The same things were measured in two ways. Each way mixes the same 13 hidden numbers, adds some noise and spreads widely along 6 directions of its own, which tell nothing about the thing.
Some things both ways: the first way, then the second way.
[  0   8 -15 -12  21  17 -12 -23   8 -10   3   5 -15 -24   0  -1   3   8
   1  30   0 -28   4   3  -4 -12  18  -3]
[  1 -18   5   0   7   8  -2  15   1  -7   8   3  -6  19  18   2   8  15
 -14  -2   3   8  27  12   8  -9 -15  -2  -5   3  16]

[  1   4   1   1   2   1  -4 -10   5   6   1   2  -8 -12  -1  -6   8   6
   4  12  -2  -8  -3  -3  -5 -12  -2  -5]
[ 11   2   3  23 -16  -7 -12  -4   8   5  -4  -8   0  -9  -6  18   9 -30
  11   1  11  -5 -14   0   7   8  25   5  16  -1 -15]

[ -1  -8  -3  11 -12   2   7  -5 -16   0  -5  -9  -2  25   2   3  -1   8
   5   5   1  -8 -15   5   9 -19   4   1]
[-20 -12  13   3   0 -14  27  12  16   0   3  18 -12  16 -16  21   6   5
   3   4  11  -1   5  -5 -12 -11  17 -14  13  -2 -23]

[  8   7 -16 -11   7  14  -9 -23   3   2   8  12   7 -13 -10  -1  -1   5
 -20   7  -2 -12   6  -2   6 -13  12   5]
[  8   4   8 -10  -9   5  -2 -19  12  -2  -4  -3  -4 -23 -16   1  -6  15
  16   6   3   9  -5   2 -10  -6 -13 -14 -14 -11 -21]

[ 12  11   9  28   4  -7  -5  12 -18   8 -12 -13 -10  28   3  -7  -9 -19
  11 -28  -8   7 -24 -22  -9   2 -25  11]
[  0   7  -5  -7   2   9 -25  -1 -10   8   4 -12   2  -4  14  -2   7  -8
  23  -3 -13   4  -1  16  16  -4   3   8   0  -1  21]

[ 15  -6   6   2  17  -2 -25  -2   3  25  -9 -21  -6 -35   6  -6  -2 -11
  27  -4   5  22  10 -15 -16  12  -9   7]
[  9  15   4 -14   3  16   5  -2 -14  -7   5  -1  -3  11  24 -11  -3   8
 -10   0  -8   9  25  13  13  -2 -37  -7 -32  -2  28]

[ -4 -19  20   1   8  -7 -23  16  -8  14   5 -12   7 -10   4   2  -1   1
  11   8  11  17 -10 -17   3   9 -24  12]
[-13  -3 -13  15  -9  -8  19  12   0   9 -10  -9  -1   5 -11  -7  -8   1
  -4   4   2   0  -9   0   1   9  12  12  -2  -2   3]

[ 18   0 -17 -13   1 -16  -2 -15  -2  18   6  10 -11 -25  -4  -4  -2  15
 -11   8  15  15 -13 -22 -12  10 -12  -6]
[-10 -10   8 -17   8   4  24  27  -5  19   2  12 -18   8  -2  -7  -5  19
  18 -17  -5  12  14  -5   3 -20  -3 -23   9   2  -7]

[  4   9 -20 -14  22   4 -15  -8  22  26   1  -4   5 -22   8  11  -1   0
 -14  30   2 -30   3  -7   5  -7  10  -3]
[ 21  19  12  13   9   1  -1  14  -9 -13 -11  13  -2  14  30   1  11  -3
 -16 -16 -28   3  26  38  11  -3 -25   9 -19   1   9]

[-16   7  13   2 -15   2  19  -7  -9   7  -1   3 -12  31  -8   1   6  11
   4   7  12 -19  -9   2   4 -21  -2 -12]
[-13   7 -16  -5  -7  -8   1   8  -7  10   5 -20  18 -25 -20 -18 -13 -22
  -9  15  18  -3 -43 -22  -5  10  -6  10 -13 -27   8]

[  0  -5  10  11  -7  -5 -12  -4  -1  -1   0  -2   4   6  -8  -8  -8 -10
 -12 -15 -26   8 -15   5  -4   1 -14  10]
[-16   6   3 -14   4   6  -1  -3  12  19   3 -13 -15 -13 -14   6 -13  12
  35  -1  14   4 -18  -5 -19  11 -14 -18   6  -1 -12]

[-10  -1  20   5  12  15 -26   5  15 -20 -10 -11   5 -13   0  -8 -20  -6
  17   6 -16   5  -2 -13  12  -1   7   7]
[-19  12  -6  -3   0  10  16  16  -1   7   2 -13 -19   5   0 -11 -14  28
  18  -1   4   0   9  -9 -10  15 -11  -5 -10  12  14]

[  6  15 -20  10   5  12  -7 -12  -2  -9  -4   0  -9  -4  -8   0 -15  -1
  -3   4 -10  -6  10  -5  -7   6  -3   0]
[ 12  28 -12   0  -6   2 -24 -11  -6  -1   5  -6  -3   3  15  16   8 -11
  26   0 -10 -12  24  25  18   0   8   0 -13  11  11]

[-10  11   2  -2  10  11 -13  11  -5 -12  -2 -12   6   0   2  -3 -21  -2
  -9  -9  -5  -7   0  -2  19  -1   7   8]
[  9  24 -16  -5   0   6 -30 -16  -4  -9   0  -8  40 -13  17   9 -17 -14
  -7   4  -5  -8   6  19  23  19   6  14  -9  14   6]

[ 12   4  -2   5  15   0 -22  -4  12  -2  -8  -9  -3  -7   8   8   6  -2
  12  -8  -5  11   3   1  -2  -2  -4  -2]
[ 14  -7   4  17   0   0   0 -11  -6 -16  -5   4 -13  19  16  -6   4   4
 -23  -9 -14   6  15   9  -4  -5  -6  -1   4  16   9]

[  7 -12  -2  32 -24   1   6 -15 -10 -15 -14   2 -12  33  -8   8   9   3
   0 -15 -17  18   7  15  -7   6 -18  -6]
[  7  -1   3   3  -7 -21  17 -27   6 -13  -1  -3 -16   0 -11   2  -5 -15
 -13  10   8  -8  -4  -3 -29   1  -8 -20  -4  -3 -13]

[ -3  16 -16  -6   7   9  -1 -45   0 -30  -9  21 -24  -6 -12  -7   2  17
  -9  16  -1 -25  -6  -4   0 -24  19   4]
[  3 -20   2 -15  -4  13   0   4   3   0   5  -5  -5  -1   2 -12  -5  23
  -1   2  12  20  10  -7   0 -13 -25 -13 -10 -11  -2]

[ -5  10   8   6 -11  10 -15  -8 -11   6   3   0  24   5 -14  -4  -6 -21
  -9   0 -11  -4   8   8 -22  16  -3  -3]
[ 10  -1  14  17   2   5  -8   3  10  10   1  18  -4   8  12  20  22   7
  -9  -7   1   2  21  24  13  -6  -9   1 -11  -7  -1]

[  3 -12   4  13   4   6 -20  -6   1 -13  -2  -9   1 -12  -2  -8  -3  -6
  10   0 -17   9  -4  -1  -5  -8  -7  13]
[  0  -8  -2  22 -10 -13   0   1   4 -13  -7  -3   2  -8 -18 -10 -14   6
 -27   9   5  11 -12  11 -12  -4  -6  -1 -10   3 -17]

[  6   9   9  11   3  -1 -26 -14   8 -12 -15  -2   9   0  -5  -3   1 -15
  17  -2 -13  11 -11  -9 -18  -6  -1   1]
[ 12 -28  12  18  10  16   3   4   7   0  -5  16 -12  -4 -11  -7  15  23
 -42 -16   4  24 -11 -19 -12 -26 -10  -3   5 -12  -5]

[  5  10 -22  -5  12  26   1 -45   6 -16  -7  18 -23 -16  -8  -4  -3  16
  -6  27  -3 -29  14  -6   5 -14  28   1]
[ 14 -12  -1 -15  11  21  -3  13  -3  -8  -1   3  20  -3  12  -4  -2  17
 -17  -1  -6   4  19   4  27  -6  -6  10 -12  -5  21]

[ -4   7   1  13  -1  15 -11 -28  -4 -15  -6 -12 -13  -5   3  -6   6  -8
   4 -18  -8  -7  28  19 -14   4   5  -2]
[ -7 -23   3   9  -4 -22  -9 -15  -6   8   3  -4   4  -3 -21 -17  -3  -3
 -15  19   1  -1 -19  15   4   0  -4   2  -9  -5   8]

[  5   2 -32   0   1 -19 -21 -24   1 -26 -17   9 -14 -22 -13  11 -10   7
 -20   6  -6  24   7   5 -25  35 -16  -3]
[ 10  11 -13   6   3  -2 -11  -6  -7  -1  -1   8  -1  17  14   9   1  -8
  -4 -11  -5  -6  16   7   7  -1   7   0   8  18  -1]

[ 11   7 -13  -4  -6 -12 -22  -8  -4   4   6   1  16   1  -8  13 -12  -6
 -19 -12  -6  24   0   9 -19  31 -17  -7]
[ -8  18  -3  19  -4 -10  -3  -4  -2  13  -5   5 -16   3 -20  14   2 -10
  24  -6  -5 -11 -10   5   0   1  34  -4  14  20 -13]

[  5   8  18  -3   4  18 -15   4   5  -2   8 -10  14   5  -3  -7 -10 -15
   8 -20 -11   7   0   6  -1  -4  10 -10]
[ 19   4  11   2  -4  12 -11 -13   8 -12   3   7 -16   9  10  17   6  10
  10  -1   9   2  25   1   1   0  -8 -16   0  15 -11]

[ -3 -14 -15   7   7  -7 -12   2  -3 -28 -12  -5 -21 -14  -7   2 -10   3
  -4   6  -2  16   0  -4 -12  18 -20   4]
[ -8 -21 -17  -7  13  -7  -3   3   1   1   5   8  -6  18   1  -7  -2  24
 -14  -2   3   2  11  -2 -12 -13 -12  -2   5   3   1]

[ -6  16 -11   7  -2  -9 -12  -5 -17 -15 -24   2  12  30   5  15  -5  -4
 -14  12   5 -14 -18  -5  -3  10   5  -2]
[  2   5  13 -14   4  10  15 -11  11  -2   4   7  -4  -1  16  20  20 -10
  -6  -6   0   1   9 -11 -10 -13  -5 -11  -1 -23   0]

[ 11   9 -16  23 -24   0  26  -2   3   3   0   4 -12  10  -7  -8   3   8
 -14 -12 -15   0   5  -5  -4  -8 -15 -17]
[ 26  33 -10  -5  -6 -13 -20 -11  -8   3  -8  -1   1  -1  34  14   6 -33
  35 -20 -28 -14  28  31  10   1   8  -3   6  12 -14]

[ 15   8   3   3   5   3  -8   3  -6  14   6   6  12  27   3  10   9  -6
  -9  -6  -2  -4 -17  -1   1  -5  -4  -5]
[ -9  -9  11  -3   2  10  13   7   6   2  -3  -3 -29  15  16   5  14  17
  31 -11 -16   5  16  -2  -7  -4  10  -1  17   7   8]

[  8   6   1   3   1   2 -10   1 -13  -7  -7   9  -4   5 -18   3 -14   3
   5  -8  10  29   2 -19  -4  21 -16   0]
[-19   7 -15   3  -6   1   7   4 -11   7   5 -11  -3  -9 -19 -25 -14  18
  -1   7  -2  -3 -10 -21  -1   3  11   3 -14  10  17]

[ 13  -3  -3  19 -14  -2 -10 -14  -9  -5   3  14   6  17 -17  -1  -5  -6
 -13  -3 -24  13 -15  -2 -14   8 -23   7]
[ -6  -9   5  13   1   0   6   8  15  13  -5   3 -27   1 -16  15   7  16
  20 -11   2   4   2   4 -11  -9  16 -10  14   5 -16]

[-11   0   7  18 -11   4  -9 -16 -10 -25 -15  13  -1  10 -11  -4  -7   3
  -8   6  -6   2  -3 -19   2   8 -11  11]
[ 15  -4 -11  10 -10  -1   8   3   2   5 -16  -2   7  -3   6  -6  -1   4
 -11  -6  -6   4  11  13  11   3  -4  12 -12  -9  -3]

Other things, the second way, with their names:
<131>: [ 13 -13  -7 -18   6  27  -5 -17  14  19  -3  -6   1   1   8  17   8   8
  16  -5  21  -1   3 -19  11  13  -2   2  15 -11   9]
<454>: [-24  -1   0  -6  10   2   4  -5  -4  15   6   3  16  -9 -24 -11 -21  12
 -20   9   8   6 -26  -7   3   7  -4  -4  -8   2   7]
<251>: [  1 -11  -1 -29  14  18 -17 -22   7  22   7   4  -2   0  10  14  12  11
  24  -9   0   4   7  -1   5 -11  -6 -10  12  -9   6]
<401>: [ -5  16 -22 -11 -14  -3   2  -3  -5 -12   0 -33   2  -4   6  -9 -26 -10
  18  14   6  -6   2   1  -2  21   0   0  -9  12  14]
<294>: [ 12 -19 -21 -11  16  12  10  -3   0   3 -11   7  -8  12   2  -6  -7  31
 -13 -18 -10   5  26   6   4 -13  -4  -2   0   7  10]
<90>: [ 34   9 -23 -15 -16   8 -10  -8  -2   0 -13 -20   2  -4  32  -2   0 -11
  33  -8  -9  -4  28   7  16   7  -5   8  -2  -4   2]
<347>: [  1   6   7 -10   4  11  -9  -8   8   2  -3   5   5  -2  15  15   5  13
  23  -9 -15  -2  18   7   8   3  11   0  10  11  -7]
<38>: [ 20  -1   4  14 -10  -7 -11 -10   6 -12   0  -4  -1   1   7  20  12 -31
  -5   2   8  -7   2   6   3  -1  12  -1  10   0  -7]
<86>: [  2   5 -19 -33  12  19  -5   3  -5   4  -1  -3  23  -5  14  -1 -12   6
   3  -4  -2   7   6  -1  17  -4  -8   5  -4 -10  12]
<186>: [  9  13  -8  -2 -15   4   3 -20  -5  -6 -12 -17 -17   3  14 -11  -1  -1
  32  -5 -20  -1   4 -10  -9  10   8   5  10  12   0]
<62>: [  8   8 -10  -4   3  17  -6  10  -9  -5  -7   6  16   3  19   1  -2  -2
  -5 -16 -15  10  10  -5  20 -12  18  10  13  10  -1]
<281>: [ 10  24  -6   1  -5  -6  -4   5  -1  -1  -2  -4  13 -14   2  11 -17 -20
   5  -3   4  -5   5  16   9   7   5  -8  -7   7 -15]
<103>: [ -5   0  15  -9   8  11   7   5   1   3   0   5  -7  -6 -20  -7  -7  25
   7   5   5   4 -13 -12  -3   6 -14  -6 -10  -2   1]
<121>: [ -2  10 -24 -11  14  22  -5 -13  -4   7  -5   0  33 -17   5  -1 -17   2
 -33 -13  -6   5 -10 -13  12  -1  12  11   1   2  14]
<44>: [ -4  -8  -1 -10  23  16  -8   3   6  14   8  26   5  16   9  22  22  20
  -7 -12  -4  -2  21   1  17 -19   7   4   3  -5  11]
<359>: [  4 -11  -2   1  -9   2  -1  -4   4   8  -1 -17  -7 -12  -7  -2   8  -8
  11   6   6  -4 -12  -9   2   4   9   5   2 -12  12]
<149>: [  5  -6  10 -15   6   2   3  -5   1   3  11  12   5   3   7   4  11  -4
 -10   3   8  -7  10 -11   4  -3 -15  -9  -6 -13   6]
<170>: [  0 -22  10   1  11   6   1   0   5  -1  -3   3   7   2  15  -7  -3   9
 -24 -11  -4   9  -3 -12  -7   5  -6   1  22   7   0]
<438>: [-14   4   1   8  -5 -10  15   6 -10  15  -4  -1   4  -3  -9 -24  -8  11
 -10   8 -11   0  -6  10   7   7 -11   8 -24  -4  12]
<341>: [  2  -6  12  22 -14 -32  -2  -7  12 -10   0  -3  -6   1   3   6  10 -14
  -3  14   0 -13   6  20 -17   9  -5   1  -5  -2 -16]
<175>: [  3 -11  11 -13   9   9   6  -2   5   6   8   0   8 -13   8  -4   6   1
 -27  -1   6   5   0  -5  -1  -5 -25  -6 -15 -25  15]
<15>: [ -7   5  -2 -18  10  16  11  11  -4 -11   9   3  -1  24  22   1  -9  24
  -3   4   2  -4  38  -2  12  11 -14  -4 -12  17  26]
<411>: [-18   3  16 -16   1   6   8  -3  -7  14  14  -7   2 -16  -4 -23  -5   3
  -6   8   7   7 -22 -19  -9   6 -31 -11 -19 -18  16]
<29>: [  8 -10  -2 -16  -6   0   3  -4  -1  -8   5   2  -3  10  12  -8   7   7
  -3   7   7   9  16  -5  -2 -14 -27  -5 -14 -19  -2]
<156>: [ -7   9   9 -15  -3   7   4   1   4   0  10  -7 -11   0   5   5  -5  12
  20   8   6   3  16   9   1   3 -18 -17 -17   0   6]
<461>: [ 22  -7  -4 -11   7   8 -18  -3  -4  -1   1   4  -4   1   9  -3   5   7
  -1  -8  -3   9  14  10   7 -19 -19  -9  -6  -5   3]
<334>: [  0 -13  -5 -20  22  14   6  -5   4 -11   5   8   7  -2  22  -7   0  20
 -34 -15  -9   3  15 -28 -20 -11 -13  -4   8   0  10]
<142>: [ 22 -14   6 -31  22  14  -4 -12   9   0   1   7   7  -2  37  17  20  -5
  -3 -19 -17  -6  31   6   6 -12  -8  -4  12 -15  16]
<191>: [ -9  13   1   9 -17  -8   2 -11   3  13   0 -12 -13 -13 -33   4  -6  -9
  25  14  18   0 -30  -2  -7   6   7  -9 -10  -6 -13]
<374>: [  0   4  -1   5  14   5  -1   7 -10   6 -13  13  22   0  -4  -9 -10  14
 -17  -8 -23   4  -1  21  26   2   8  17  -7   9   8]
<61>: [ -9  -6 -11  12 -11 -18  -6  12  -8   4  -1  -4 -11  24   4 -17   3  18
  19   9 -10  -3  18  23   9   4  -6  14 -11  11   9]
<130>: [-21 -10   3  -1   0 -11   3  17   3 -10   4 -12  19 -16  -4 -17 -10  -8
 -18  10   5   3 -33 -23 -20   9  -7  12   7 -12  -4]
<117>: [-17  -6  -4  -8  25   2  -2  12  -2  19   4   7   0   9   5  -3  -6  18
  -3 -15  -7   1   1   6  -3   3  -8  -3  10   9  11]
<25>: [-15   8  -1  -6  -5  -5   6  -1  -5  13   3 -15   5  -8  -4   3  -3 -26
  16   6  -2  -4 -20   3   8   8  16   3   3  -8  13]
<182>: [  1 -14  11  -7   0  -1  17 -28  10   3   5   6 -12  -6 -18   0   2  15
 -19  12  10   2   3   1 -10  -9 -18 -21 -23 -15   4]
<232>: [ 15  34 -13   7 -14  -6  14 -24   5 -13 -11  -2  -2  -6  -1  20  -6 -24
  -1  -2   0 -11   8   2 -10   2  14 -10  -7   2 -20]
<124>: [ -4 -33  11  16   9   2 -18   1  20   1   4   6  -6   6  -6  26  23   1
  -2  -3  11   2 -11  -7  -6  -8  27   6  39   1  -7]

Some of these things the first way, each followed by its name:
[  1  -5  -2  -9  14   4 -16  -2  -4 -14  10   9  -7  -4   0   6  -4  11
 -12  11   3   1  -9  -2   8  11  -7   2] | <401>
[  0   9   4  13   0  15  -8 -15  -9 -13  -8  -1  -3  13  -3  -8 -14  -6
   1  -5 -15 -10  -6  -4   3  -3   8   8] | <156>
[ -9   0  10  -1  12   5 -18  13 -10  -9   1 -13  -2   4   0   0 -13 -14
  -5 -11   8   2   1  -8  -5  19 -13   4] | <61>
[-16  11  14  -7   5  18  -2   9   4  -5  -8 -20   0   1  12  -5 -10  -7
  12  -2  13 -16  12  -2   5   0  23 -19] | <149>
[ 13 -12  26 -18   8   9 -20  14   6  43  20 -19  22 -12   0  -3  -6 -22
   5 -19   3  21   6   2  -7  13  -1  -7] | <103>
[ 13  -1   1  13 -18   8  -4 -31  -3  18   1  -5   7   4 -11  -3   0  -7
  -3 -25 -18  13  21  16  -7  -3  -2   3] | <374>
[  4  15   1  -7   7  -4 -14   1   3  -4  -3 -10  10   1   8  -1  -7   1
   8  -7   7   1 -19  -9   6 -17  12  -5] | <62>
[  6  -6  11  10   2  11  20  10  -3  38   0  -4 -17  -6  -1 -10  14  10
  25  15  12 -10   4 -23   9 -27  -9   0] | <175>
[ -5  -1  -3  10  -6  -3 -11  -5   6  -7  -6  -7  -4  -4  -4  -1 -10  -4
 -12  -6 -21   5   3   9  -6  10 -10   0] | <117>
[  6  -5  13  -1   3 -12 -25   5 -15  22   7 -10  12   1  -3   1  -8 -13
   0 -15   5  25 -12  -7 -14  22 -25   9] | <191>
[ -1   7  10   9   4  17 -11 -13   1  -9  -1   3  -4   2   1  -5   7  -5
   8   6  -4 -10   5  -4  -8   1   2  -5] | <359>
[  8  -9   3  20  -7  14  -8 -15   5 -16   4   2  -8   1 -10  -3  -5   7
   9  -6 -16  15   7  -6   4  -2 -14   4] | <294>
[  4  15  -7  10  -9  11  -7 -13  -7 -17  -8   6  16  19  -9  -1  -9 -10
 -23 -16 -20  -4   2   8   2   1  11   0] | <347>
[  1   9 -10   2  -5  -9 -13 -13  -7  -7  -7   7   5  -1 -11   7  -5  15
  -5   0   0  15  -2  -2   6  -4  -7   6] | <121>
[-1  0 14  5 -7  9  2 -6 -5 26  1 -7  2 -5 -7 -4  4  1 11 -8  9  5 21 -5
  4 -7 -5  2] | <438>
[  1   2   5  12  -5  -1  -5 -14   9 -17 -18   2  -7   2   0  -5  12   0
   0 -11 -18   4   0  11  -3 -13   7  -5] | <170>
[ -5  16  10   1  14  20 -10   5  16 -10   6 -19  -4  -3  12 -11 -13 -10
  13  -8  -4 -20  -6 -11   6 -19  13  -8] | <461>
[  6  -2 -10   5   3   7   5  10  10 -14 -13   3  -8  -5  -4   3   4  11
   7  11  -1   5   4  -6   8 -13   5 -13] | <334>
